There are 3 ways to turn a row about zero (a turn may also mirror it). The second row of each pair is the first, turned, with some noise. The first 30 pairs use one turn. New pairs use 3 turns, one after the other, and a turn may come again.
In the rows, 128 means zero.
Some pairs, each with its turns in order after it:
[107 122 187 174 149 117  93 164 123]
[170 147 163  75 133 132 169 146 106]  gabov

[133 140 157 109  86 132 116 124  85]
[ 93 157 144 110 113 110 148 111 165]  Dos

[136  88  94 122 108 130  67 161  72]
[ 53 107 100 110 124 150 113  71 139]  Dos

[130 101  94 109  90  69 134 101 160]
[119 132 126  86 106 129  64 173 113]  Dos

[163 130 136  49 175 143 132 141 164]
[129 106 104  63 174  92  77 125 115]  setal

[143 127 151  93 151 122  90 121 138]
[148 128 122  77 114 120 104 120 120]  setal

[146 149 151 108 122 105 116  99  89]
[126 146 127  81 131 118 153 127 166]  Dos

[128 131 123 102 118  79 155 141 161]
[101 137  85 103 147 110 163 131 141]  setal

[116 157  93 151 159  87 169 149 155]
[ 86 115  71 147 145 136 132 114 176]  setal

[140 111 164  89  94  96 142 106 138]
[139 149 113 115 115 151  89 134 183]  gabov

[ 71 126 142 185 125 138 136 112 148]
[ 99 161 129  87  87 104 164 126 105]  gabov

[152 161 166  99 158 123  70 146 121]
[142  94 124  94 105 104 173  83 140]  Dos

[123 144 169 167  89 108 106 116  99]
[157 173 152  85 130 119 120  86 125]  gabov

[120 156 117 136 137 183 132  89 176]
[102  92 131 143  70  81 143 115 140]  gabov

[106  98  84 127  97 144 125  92 134]
[ 97 162 116 173  94 123 112 122 119]  gabov

[144 137 110 101 115 127  97 123 113]
[106 136 144  99 104 121 121 139 109]  setal

[152 119 155 141 127  68 124 126 155]
[128 105 132  84 109 125 147 175 103]  Dos

[140 113 138 145 153 112 120 141 110]
[159 129 119 114 142 137 128 146 102]  gabov

[134 141 171 154 124 103 151  89  59]
[109 168 129 102 154 149 179 163 178]  Dos

[ 81 121 141 139 123 169  88 142 104]
[121 146 197 126 109 131 142 135  96]  gabov

[ 96 111  67  67 175 133 136 109  76]
[144 110 122 119 178 158  62  96 196]  Dos

[109  76 110 200 147 138  82 151 123]
[166  87 140 183  65 109 132 125 151]  setal

[ 96 136 163 132 133  88 165 167 143]
[105 136 119  69 155 147 155 151 155]  gabov

[128 110 108 129 142 113 158  99 196]
[141 140  64 141 155 104 121 162 147]  setal

[122 124 158 116 114 121 118 119 117]
[119 141 150 110 111 136 141 122 141]  Dos

[107 119 147  82 131 116 114 149 142]
[137  97 168 119 101 121 119 111 140]  Dos

[ 87 141  89 137 127  79 114 141 145]
[ 97 175 122 139 168  94 149 150 135]  gabov

[115 124 184 146 168  98 176 183 150]
[160 107 102 125 170 129 153  55 170]  setal

[104 200 104 156 143 136 133 129  96]
[ 78 118 126 154 115 195 107 111 131]  setal

[158  74 159 201 124 111 141  83 100]
[177 186 175 177 114 115 133 129 184]  setal

New pairs, each followed by its turns in order:
[140 127 121  85 133 124 137 160 134]
[141 120 122 114 109 141 115 108  85]  gabov Dos gabov

[ 71 102 121 126 132 165 183 100 110]
[151 142 152 146  83 129 193 124 166]  gabov gabov Dos

[143 118  69 115 112 171 173  74 104]
[134 139 149  79 179  77  96  82 125]  gabov gabov gabov

[ 74 126  71 154 137  82  81  92 113]
[109 131 175 161 148 149 152 128 214]  setal setal setal

[148 107 119 102 159 135 117 122 129]
[127 106 148 140 128 150 138 152 146]  gabov Dos setal

[101 136 105 130 132 150 131  84 107]
[129 118 102 139 140 127 154 148  83]  gabov Dos setal

[132 105  57 141 145 168 151  89 114]
[135 165  65 140  90 146 101  88 130]  setal setal gabov

[110 140 167 110 159  81 167 118 180]
[156 142  90  91 128  93  70 155 150]  Dos setal gabov

[ 87  60 136 157 162  85 178 100  94]
[205 146 106 146 101 147  90 141  62]  Dos setal gabov

[144 132 126  49 150 143 175 144  92]
[127 110 144  80 143 179 135  62 119]  gabov gabov gabov

[167 174  90 125 115 130 121 153 136]
[107 141 121 169 180 140 116 107 127]  gabov gabov gabov

[149 139 116 105 146 144 159 110 128]
[144 127 119 101  99 122 103 112 120]  Dos setal Dos

[109 160 192 140 136 124 112 141 160]
[154 148 140  74 132 113 155  86 143]  gabov Dos setal

[ 93 120  90 167 146 151 183 151  80]
[149 149 212 103 151 129 106 148  97]  gabov gabov gabov

[132 106  41 127 118 125 151 101 152]
[135 158 149 141 123 135 113  64 196]  Dos gabov setal

[130 112 111 135 115 108 126 107 162]
[ 97 117 124 136  91 115 142 119 134]  gabov Dos setal

[122 107 118  99 156  78 159 104 140]
[147 146 162 118  88  83 138 125 146]  setal Dos setal

[139  89 140  80 121  87 100 125 133]
[164 155 135 124 138 150 135 171 169]  setal Dos gabov

[134 132 176  81 164 106  99 138 107]
[ 93 119 114  86 145 112  92  91 167]  Dos setal setal

[159 167 134 134 149  97 166 111 151]
[106 106 126  93 114 145 122  68 127]  gabov Dos Dos

[122 198  86 127  85 115 159  88 149]
[101 119 149 130 112  70 121 119  48]  gabov Dos setal

[127 120 120 102 150 127 162 103 143]
[105 132 127 102 146 160 117 117 105]  setal Dos Dos

[133 134 162 151  89  77 102 125 129]
[137  86  97 117 101  91 145 160 137]  setal Dos Dos

[146  77 136 145 145 105  81  94  97]
[134 189 170 110 101 149 163 134 111]  Dos gabov gabov

[135  98 104 116 155 153  79 175 117]
[ 95  84 142 146 121  84 160 124  86]  Dos setal Dos

[110 174 136  94 140 200 182 119 100]
[150  85  97 120 138 210 121  99 160]  gabov setal gabov

[ 96 120 119 170 132 148 144  67 126]
[181 122  97 120  90 134 166 109 153]  gabov gabov Dos

[144 123 114 157  80 126 203 114  67]
[147 106 146 166 126  97 115 221 116]  Dos setal setal

[130 146 145 111 111 139 108 177 135]
[140 148 162 127 160 130 114  87 145]  gabov Dos setal

[165 143 166 135 155  75  85 141 160]
[143 150  97 172 117 143 127  58 103]  Dos gabov Dos

[ 71  92  49 188 155 138 139 122 151]
[129  72 201 181  90 170 157 127 141]  setal Dos setal

[142 120 130 186 137 132  93  58  67]
[182 103 123 143 102 139 199 167 176]  Dos gabov setal

[131 101 135 112 136 150 127  91 132]
[139 152 122 136 116 109  90 140 142]  setal setal gabov

[144 146 116 135 110 150  98 135 148]
[151 116 146 115 133  91 106 132 117]  setal gabov gabov

